There are 4 nested groupings, the coarsest first. Each group lies inside one group of the grouping before and may be the whole of it. The rows also spread widely along 14 directions, which tell nothing about the answers.
Some rows, each with its group in each grouping after it:
[ 307,  131,   40,  -50, -308, -118,  -64,    3, -171, -185,   -7,  -52,
  -82,   -9,  147,  -18,   30,    1,  148,  299, -482,  240, -376,   90,
  351] : q936 nago pezep motuk
[ 196, -122,   88,  -86,  -30,  -52, -106,  190,   32,  277,  117,  -39,
  -58,  110,  239,  140,  258,  -59, -348,  -49,   67, -242, -242,   -7,
 -118] : q976 mizig roriz fugo
[-176, -248,   31,  -60,  132,   63,  109,  -14,  391,   25,  -36,   -7,
   22,  -99,    4,   74,  -58,   95,   37, -167,  178, -132, -330,   60,
  -73] : q936 nago manar zubek
[ 359,   79,  -43,  -72,   41, -170,   90,  -44, -515,  -85, -161, -111,
  -91,   56,   10,   49,  228, -215, -230, -249,  -67, -445,  150, -213,
  150] : q936 gam kef Nifa
[  59, -265,  198,  -19, -144,  179, -240, -119,  202,  -55,    7, -184,
  -48,  174,  258,    0,   13, -172,   90,   21,  230, -292, -205,   51,
  -86] : q936 nago zub vafu
[ -97, -236,  135, -200,  -88, -189,  -95, -222,  106,  -45, -195,  -67,
  171,  -45,  -31,  -35, -153,  -88,  243,  151, -292, -226, -290,  181,
  168] : q936 nago manar gatap
[-181,   35, -340, -113,   95, -149,   -2,  -92, -350, -170, -107, -265,
 -182, -191,  103,   79,  -56, -100, -176,  -62,   74,   63,  -45, -272,
 -143] : q976 mizig leg segi
[ 206,   12, -105,   21, -150,   18,  101,  384, -319,  117,  110,  -98,
 -277,  125,   39,   89,  119,  130, -304,   80, -269, -106, -306, -124,
  350] : q976 mizig roriz Nodol
[ 273, -167,  189,   -6,  -78,   89,   -5,   77,  323,  142,   62,  147,
  152,  282, -119,  137,  155,  -99,  -47, -190, -163, -426,   22,  161,
  115] : q976 bez Pizan zegik
[-230,  145,  238,   63, -166,   95,   88, -140, -308, -353, -470, -199,
  -15,   36,  -82,  292,  217,  154, -109, -102, -211,  161,  308,   94,
 -236] : q936 gam nubo dul
[  -5, -296,  -33,  136, -187,  294,  150,   55,  253, -223, -144, -174,
   81,  -46, -128,  206,  -93,  121,  295,   74, -262, -279, -127,  100,
  210] : q936 piza vil Goso
[ 336,  276,  111,  149,    4, -198,  130,   26,  117, -359, -184,  180,
 -193, -367, -146,   63,  296,   75,  -93, -510,  -43,   -3, -445,   64,
  403] : q976 bez Pizan vizo
[ 197,  243,  428, -109,  -86, -124,  -34, -206,  -67, -194,  -55,  124,
  -93,  284,   34, -197,  191,    6,  -97, -172, -226,  189, -211,  122,
  275] : q936 nago pezep Kab
[-488, -190,  -16,  -34,  -16,  427,   73,   50,  -82,  -61,   17,  -86,
  -73,  164, -297,  276, -194,   28,   12,   49, -351, -167,  193,  147,
  213] : q936 piza misap bape
[ 167, -235,  -18,  -70,  131,  -68,  108, -168,  281,  -72,  200, -107,
   94,  185,  206, -263,  -77,  105,   76,   65,  -64,    8, -202, -157,
  126] : q976 mizig leg poso
[ -67, -237,  177,   50, -198,   85,   10,  109, -333,  -11, -296, -379,
 -114,  258,  146,   98,  123,  102, -169,   48,  166, -385,  113, -114,
 -285] : q936 nago zub fibez
[-186, -189,   66,   34,  100,  -80,  -34, -199,  179,  -72,   82, -287,
  -23,  222,  301,  -20,  119,   36,  -20,    0,  243,  290,  160, -240,
 -650] : q936 gam Nin nugen
[-308, -224,  236,   89, -120,  219,  -71,   22,  139,  -46,  -61, -159,
 -278,  250,  -18, -287,  -94,  215,  188,   40,  361, -217, -148,  -15,
   30] : q936 piza vil misa
[ 186,  216,  191,   -7, -128, -280,  199,  -57,   42, -214, -419,  147,
   -7,  -46, -223,  -94,  186,  221,   16, -251, -211,   10, -285,  101,
  205] : q936 gam nubo dul
[-427,  -27,  256, -125,  147,  177, -146, -348,  183, -123,  -31,    4,
  -26,   85,   84,  -51,   -1,  -38,    1, -132,  229,  108,   70,  170,
 -217] : q936 piza misap bape
[  28,  117, -123,   88,  215,  137,  157, -124,  -77, -184,   16,   34,
  -68, -241,   89,   18,  166,    5,  105, -107,  182,   48,  360,  -16,
  -93] : q936 piza vil Goso
[  94,   92,  100,  -95,  164, -287,   -5,  -81, -191,   41,  152,  108,
   -2, -119,   54,  -19,  183,  -44,  -94,   53, -409,   87,   38,   87,
  254] : q976 mizig roriz Nodol
[ 362,  114,    1,  153, -314,  157, -168,   76,    4, -197, -186,  -84,
  -70, -196,  182,  283,  330, -168,   77,  -81,  105, -197,   22,  129,
  -96] : q976 mizig roriz fugo
[-127, -256, -105,  285, -108,  297,  -16,  357,  280,  -58,  188,  -78,
 -239,  -95, -299,  337,   -3,  -56,  223,  -92,  -99, -328,   58,   65,
  166] : q976 mizig leg segi
[  11,   -7, -284,    6,   57, -116,  112,  263,  163,  220,  234,  132,
 -133,  -37,  -71,  -81,   -1,  134,   91,  118,  -18,  122,  -36,  -44,
  -13] : q976 mizig leg poso
[-522, -280,  571,  129,  105, -361, -121, -145,  -42, -155, -107, -339,
 -240,   -5,   35,  -75,  157,  205,  -71,  -89,   32,    8, -113,  -72,
 -269] : q936 piza vil misa
[-329, -239, -316, -254,  163, -223,  -14, -152,   29,  158,   63, -124,
  -43,   80,   77, -328, -323,    4,  138,  211,  180,  -47, -173, -207,
 -156] : q936 piza misap bape
[-132,   24, -259,  -13,   45,  -86,   92,  -75,   36, -175,   89, -121,
 -183,  -67,  147, -210, -138,  174,  155,  171,   22,  408, -241, -163,
  -33] : q936 piza misap bape
[ 222,  -72,  114,  -36,   83, -128,  -67, -143,  201,  -96,  176, -136,
  -75,  101,  366,  -81,  161,  -39, -222, -169,   76,  116, -418, -158,
  -27] : q976 mizig roriz Nodol
[ 219,  -80, -139,  -95,   48, -261,  279,   31, -175,   30, -189,  -24,
  168,   91, -224,  252,  129, -118, -226, -263, -460, -389,  117, -128,
    3] : q936 piza vil Goso
[  62, -130,  124,  147,    2,   72,  187,   15,  225, -209,   33,  -85,
   52, -204,  157,   84,   80,  295,  242,  175, -221,  220, -152,  125,
   78] : q936 nago pezep motuk
[-195,  291, -149, -131,    5,  -95, -107, -300, -252, -180, -128,    9,
 -171,    6,  123, -324,  -60,   30,  101,   85,  280,  379,  150,  -77,
 -125] : q976 bez Pizan zegik
[-284,   86,  -71,  -87, -181, -328,  -43,  -50,  143,  -85, -359,    9,
 -153,    8, -250,  -41,  -93,   -4,  127, -224,  108,  109, -292,  -24,
 -259] : q936 nago pezep motuk
[  59,   96, -478, -330,  -84,  112, -248,  -95, -261,  166,  -43,  -76,
  -14, -211,  381,  107,  -56, -355,  -64,  269,  285,  -33,  -90,   -5,
 -288] : q936 piza vil Goso
[ -45, -167,  191,  107,  108,  128,  261, -124,  204, -151,  -89, -143,
  170,  102,  133,   54,  177,  308,   62,    7,  -29,  120,  248,  -15,
 -272] : q936 gam Nin nugen
[ -53,   58,  -58, -110, -353,   90,  -74,  218, -310,   90, -214, -210,
 -183,   95,  252,   86,   28,  166, -141,  314,   81,  149, -311,    8,
 -205] : q936 nago pezep motuk

New rows. What belongs after each?
[ 118, -186,  113,   -4, -108,  -58, -151,   59, -297,  -84,  -77, -329,
 -283,   23,  117,  104,  139, -186, -210, -136,   91, -494, -329, -213,
  139] : q936 gam Nin nugen
[ 118,    0,  479, -164,  -65,  126,   -6, -248, -131, -206, -179, -176,
   85,  365,  262,    1,  205,  101, -431, -148, -157,  -31, -188,   49,
   92] : q976 mizig leg poso
[ -15, -150,   55, -155,  -24, -537,  -81, -187, -364,   72, -335, -202,
  130,    7,  -30,   37,  127, -228,  -22,   -4, -167, -447,  239,  -96,
 -312] : q936 piza vil Goso
[-256, -239,  282,   65,   31,  165,   54, -245,  210, -382,  -32, -184,
  -74,   67,  -83, -135, -161,  204,  252,  -11, -180,    6, -249,   46,
  405] : q936 gam kef Nifa
[-156,  188,  395,  -91,  -77,    2,   13,    0, -428,   59, -238,  150,
 -115,  244, -189,  -52,  189,   95, -134,  -22, -163, -122,  355,  254,
  111] : q936 nago zub fibez
[  75, -251,  282,  285,  150, -151,  188,  -69,   33, -401,  -61, -218,
 -200, -202,  -42, -122,  118,  144,  233, -249,   18, -355, -142, -140,
  335] : q936 nago manar gatap
[-348,   14, -129, -101,   14,  521, -113, -142,  -97, -237,  175, -118,
 -165,  -37,  109,  314, -163, -176,  -72,   85, -143,  299,   18,  119,
   96] : q936 nago zub fibez
[-129, -256,  276,   -5,  -26,   15,  -71, -149,  119,  -94, -203, -289,
   52,   92,  199,   92,  136,   62,  -55,  -68,  185, -159,  -79,  -10,
 -342] : q936 gam kef Nifa
[ 157, -256, -120,  -11, -350,  272, -256,  277,   60,  117,   60, -244,
 -141,   39,  224,  144,  -34, -107,   47,  282,  107, -368, -383,   35,
   70] : q976 mizig leg segi
[-271,  -51,  201,   63, -136, -133,  -70,   -7,  -64,  -12, -477, -141,
   83, -296,   50,  201,  250,  177,   82,   70,  119, -139,  184,  231,
 -433] : q976 mizig roriz Nodol
[-161,   34, -149, -283,   -3,   16,  -81, -154,   19,  241,  -31,  164,
  188,   46,  110,  -58, -100,  -74,  176,  347,  -19,  156,  260,  242,
 -280] : q936 nago zub fibez
[  64,  -14, -350, -231,   83, -323,    3, -136, -115,  126,  188,   61,
  108,   11,  -31,  -15, -114, -261,  121,  222, -476,  106,  125,  -67,
   25] : q936 piza vil Goso
[ -56, -260,  -24, -111,  221,  267,    6, -147,  -40, -100,  237,  -71,
  167, -289,  122,  295,  -73,  -83,  -14,  205, -446, -132,  -19,  190,
  452] : q976 bez Pizan vizo
[ -79,   67, -303, -310,  240,  -81,   74, -214, -111,   36,  -64,  158,
  -33,   61, -221,  -66, -142, -326, -138, -386,   82, -369,   36, -112,
  118] : q936 piza misap bape
[  62, -101,  415,   44,   75,  101,  143, -372,   50, -405, -176,  -75,
   84,    8,   49, -262,   60,  223,  275,   -1, -127, -146,   -2,   95,
  435] : q936 gam Nin nugen
[-342,  -15,  176, -157, -210,  296, -249,   11, -309,   79,   75, -181,
 -192,  257,  271,   42,  -55,   58,  -85,  435,  -37,  282,  -40,  148,
  -85] : q936 nago pezep motuk
[-148,  298,  189, -221,  -52, -267, -253, -114, -272,   18, -122,   -5,
 -281,   41,  199,  -83,  199,  -42, -437, -151,  132,  298, -382,    9,
 -118] : q976 mizig roriz Nodol
[  15,   44,  518,    4,   19,   -8, -138,  -39, -281,   -4,  141,  -27,
 -278,   51,  350, -365,  207,  212,   23,  295,  110,  119, -150,  144,
  269] : q936 nago manar gatap
[-215,  -35,  -12,   -5,  103, -270,   16, -202,  -52,  -42,   89,  -44,
  -28,  195,  -55, -180,  -26,  -49,  296,  102, -102,  226,  482, -100,
 -289] : q936 nago pezep Kab
[ 206,    5,  335,  -21, -177, -293,   85,  113, -394,   51, -474,  -99,
   27,  -70,   68, -130,  307,  314,  -96,  122,  -48, -420,  -55,  102,
   79] : q976 mizig leg poso
[ 269, -237,  286,   58,   -4,   15, -105,   32,  195,  -30,  197, -186,
 -179,   39,  371,  -71,  193,   21, -149,  -49,  170, -185, -590,  -71,
  124] : q936 piza vil Goso
[ 269,    2, -288,  -50, -218,   62,   48,  158,  -51,  102, -220, -199,
   58,  138,  309,  222,  213,   -4, -254,  -31,  248, -103,   10, -175,
 -540] : q976 mizig roriz fugo
[-178,  298, -263,  -51,  106,  -17,  119,    3, -232,  -55,  238,  164,
 -210,   -6, -135,    5,  -19,   20,    9,  112, -381,  572,  226,   -4,
  122] : q936 piza vil Goso
[-110,  125,  224,  109, -277, -258, -249,  190, -265,  131, -233,  -23,
 -310,  -20,   13, -181,  285,  132,  130,  160,  288, -108,  129,  107,
 -217] : q976 mizig roriz fugo
[ 216,  156, -103,  -85, -237,  367, -138, -118, -255, -137,  -70, -125,
  -52,   87,  433,  -17,   54,  -95,   71,  307,  184,  142,  125,   74,
 -113] : q936 nago zub fibez
[  69,  248, -344,  -33, -138,   98,  -64,   54,  139, -172,   94,  139,
 -187, -314,  -38,  202,  -54, -177,  212,   14, -147,  359, -308,  135,
  161] : q936 nago pezep Kab
[-225, -116,   52,   19, -108,  -17, -115,  201,  130,  112, -112,  -35,
 -265,  -86,  -47, -161,  -18,  177,   98,   36,  373, -230, -331,   66,
   12] : q976 mizig leg segi
[ 350, -208,   87,  -81, -103,  170,   69,  103,  -16,  237,   14,  -34,
  227,  165,  235,    3,  134,  107,   75,  358, -132, -329,   81,  140,
   68] : q936 gam kef Nifa
[-329, -126, -119, -103,  319, -138,   -2, -281,  202, -108,  166,   44,
   -5, -167,  -98,  -78, -178,  -53,  130,  -89,  -55,  108,  -17,  -23,
  100] : q976 bez Pizan zegik
[   0,  -87,  120,  156,  -78,  296,   50,  206, -224, -127,   68, -198,
 -370,  118,   23,   79,  124,   96, -168,  -85,   59, -226, -132,  -96,
  251] : q936 piza vil Goso
[  30, -125, -387, -255, -106,  323,   28,  -12, -174,   27,  102, -147,
  -45,  377,   25,  106, -297, -262,  -96,   51, -141, -194,  -83, -190,
  167] : q936 nago pezep motuk
[  67, -140,  302, -157,  -21, -136,  -86, -163,  171,  216, -164,   92,
  251,   86,  202, -275,  109,  179,  127,  223,  165, -218,   -6,  241,
 -117] : q976 bez Pizan zegik
[ -15,  165,   -2,    0,  144,  -37,  -19, -271,  276, -178,    9,  158,
    0, -144,   69, -189,   99,   -6,  242, -134,  253,  222,  191,   90,
 -141] : q976 mizig leg poso
[  65, -290,  138, -135,   14,   10, -198, -178,  123,  -31,  -45, -242,
  141,    0,  256,  206,   91, -249, -154,  -95,   35, -381, -152,   18,
 -161] : q976 mizig leg segi
[ -18, -177,  128, -144, -112, -152,  -64, -230,  -82,  102, -253, -139,
  207,  261,  214, -264,   -8,   37,  232,  308,  137, -176,  303,   44,
 -387] : q936 nago zub fibez
[-277,   73,   -6, -401,  156, -160,   34, -413, -170,  -61, -282,   98,
  264, -179,  -21,   47, -129,  -71,  -38,   72, -337,  108,   26,  238,
   30] : q936 nago zub fibez
[ 305,  -31, -266,   36, -441,  347,  -25,   26, -228, -241, -260, -305,
  -89,   51,  297, -159, -108,   71,  352,  414,  185, -230, -130,  -72,
  130] : q936 piza misap bape
[-135, -218,  -34, -133, -150,  164, -136,  -18, -153,  221, -211,  -67,
  217, -114,   55,  136,  -15,  -88,  286,  444,  -39, -450,  361,  298,
 -159] : q936 piza vil Goso
[   7,    0,  192,   73,  139,  -35,  -70,   95,   24,    4,  373,   46,
 -293,  -78,  110, -136,  151,  108,  -37,   73,  -42,  142, -170,   48,
  298] : q976 mizig leg poso
[-349,  -45, -173,  -59,  -50,  -31, -158,  -75,  298,  114,  220,  139,
 -129,  424, -367,  -57, -186, -309,  263, -109,  -68,   91,  318,  -19,
 -231] : q936 piza vil Goso
[-472, -311,   22, -140,   81,  200,  -48, -131, -120,  -40,   98, -241,
 -130,  104,   24,  -77, -286,   56,   38,  236, -119, -103, -123,  -35,
  210] : q936 piza vil misa
[ -14,  158,  -97,  115, -134,   -1,  -11,  107, -128, -109,  -56,  -83,
 -220, -246,  158,   54,  164,  116,  106,  177,   63,  296,    0,   19,
 -197] : q936 piza vil misa
[ -52,  -25,   80,  -91,  -50, -537,  118,   76, -124,  121, -234,  -45,
  -54,   84, -106, -104,  104,  224, -122,   22, -209,   46, -225,  -98,
 -151] : q936 gam nubo dul
[-176,   80,  128,  174, -304,  159, -295,  -18,   75, -326,  -21, -171,
 -374,   31,   50,   15,   33,    2,  142,   -3,  163,  254, -212,   40,
    1] : q976 bez Pizan zegik
[ 192,   76,  175,  -42,  127,  215,  147, -202, -378, -313, -125,  -83,
 -144,  -15,  202, -155,  104,   60, -143, -146,  115, -235,  -25,  -43,
  413] : q936 nago zub fibez
[-444, -232,  304,  -80,  246,    2, -185, -103, -324,   28,  268, -268,
 -201,  -74,  269,  155,   63,  -41, -207,  179,  -90,   90,   40,   21,
  -71] : q936 nago pezep motuk
[-130,  162, -124, -274,   63,    1,   81,  -59,   73,   62,   31,  281,
    5, -126, -116,  -41, -149,   55,   72,  101, -267,  267, -292,  237,
  312] : q936 nago pezep Kab
[-527,  -61,  -85,  -82,  182, -227,  200,  -97, -281, -172,    0, -210,
 -143,  -60,  -50,  -60, -161,  362, -123,  177, -432,  455, -112, -160,
  144] : q976 mizig roriz fugo
[-323,   43, -333, -355, -120,    9,  -66, -102, -424,   -8, -131, -197,
  -65,  232,  -62,  116, -266, -144, -262,  124, -306,  103,  -41, -138,
    0] : q976 mizig leg poso
[-312, -180,   18,  -56,  140, -398,  238,  -22,  316,   25,   45,   -5,
   69,   44, -139,  -19,  -94,  275,   75,   31, -387,  428, -218,  -32,
 -176] : q936 nago manar zubek
[-331,  -62,  145,  -64,  129,   -5, -207,  -84,  -67,   38,  124, -181,
 -238,  -66,  305,   65,  127,    3, -218,   59,  277,  257, -127,  -31,
 -355] : q936 gam nubo dul
[ -88, -133, -143,  148,  -77, -168,  124,  273,  234,  148,   50,    7,
  -87,  -92,  -56, -216,  -15,  390,  386,  351,   31,  115,    4,   22,
  -97] : q976 mizig leg poso
[-313,  -95,   39,  -97,  -35,  235, -106, -201,  267,  -45,  115,  -82,
  -14,  259,  150,  -51, -118,   18,   82,  128,   58,  328,   -2,   47,
 -273] : q936 piza vil misa
[-103, -190,  -19,   47,  103,  172,  184,   27, -134, -150,  -98, -173,
    2, -332,  106,  247,   25,  172,    5,  120, -151, -139,  -56,   79,
  137] : q936 nago zub vafu
[-332,   44, -109,  -72,  214,  -42,  111,  -35,  -50, -162,  218,   -8,
 -330,   49, -145, -177, -185,  136, -120, -117, -147,  308, -268, -165,
  370] : q976 mizig leg segi
[-154,  -44,  488,  -23,   68, -146, -178,   10, -258,  130,  139,  -45,
 -124,  189,   50,  260,  341, -163, -308, -105, -229,  -32,  264,  123,
 -210] : q936 nago pezep motuk
[  24,  -85, -408, -137,  105,  102,  117,  104,   26,  134,  149,  -58,
   82, -141,  151,  324,   -9,  -52, -217,   69, -197,   64,  -98,  -55,
  -73] : q976 mizig roriz Nodol
[ 163, -267, -226,  204, -201,  174,  128,  172,  286, -168,  149, -278,
 -116,  253,   74, -111, -135,  180,  277,  160,  -17,   -1, -150, -249,
   59] : q976 mizig leg segi
[-142,  -79, -147, -119,  256, -166,  -44, -296, -127, -195,  143, -130,
  -33, -330,  167,  -26,  -91, -146,  111,  120, -174,  103,  -66,  -50,
  113] : q936 piza misap bape
[-146, -281, -122,  -91,  181, -143, -170,  -91,  -43,  282,  253, -151,
   35,   70,  257,  -89,   11, -166,   98,  256,  168, -167,  376, -115,
 -364] : q976 mizig roriz Nodol
[ -15,  108,  287, -237,  181, -247, -117, -303, -508,  -72,   32, -128,
 -100,    5,  385, -179,  178,  -22, -329,  108, -116,  144, -109,  -30,
   71] : q936 piza misap bape
[ 113,  -71,  121,  156,  -68, -302,  111,  173, -109, -157,  148, -148,
 -398,  215,  -74, -221,   41,  142,    5,  -72, -220,   65, -389, -267,
  335] : q936 nago manar gatap
[ -78,  -22, -236,  -10, -205,  204,  -31,  100, -200,    6, -198,  -80,
  -55, -164,  -16,   95,  -67,  -31,  349,  290,  100, -214,  220,  119,
  -52] : q936 nago pezep Kab
[ -54,   33, -104,  -86,  313,   38, -101,  -40,  174,  114,  513,  216,
  -94, -214,   58,  166,   77, -240,  -87,  -61, -211,  184,  -18,  134,
  206] : q976 mizig roriz Nodol
[ -16,   68,  121, -124,   94, -331,    8, -156,  185,   -3,  -20,   35,
  -22,   56,  167, -182,  123,  134, -176, -139,   19,  296, -354,  -40,
 -114] : q976 mizig roriz Nodol
[ 158, -230,  572,  140,  131,  -43, -248, -140,   99, -186,  211, -216,
 -181,  -86,  386,   13,  374,  -79, -177, -204,  132, -256, -289,   15,
  149] : q976 mizig roriz fugo
[-201, -187, -105,  218,  -22,  240,   70,   21,  169, -271,   10, -280,
  -75, -268,  203,  141,    9,  277,  245,  214,   52,  211,    8,   -9,
 -114] : q976 mizig roriz fugo
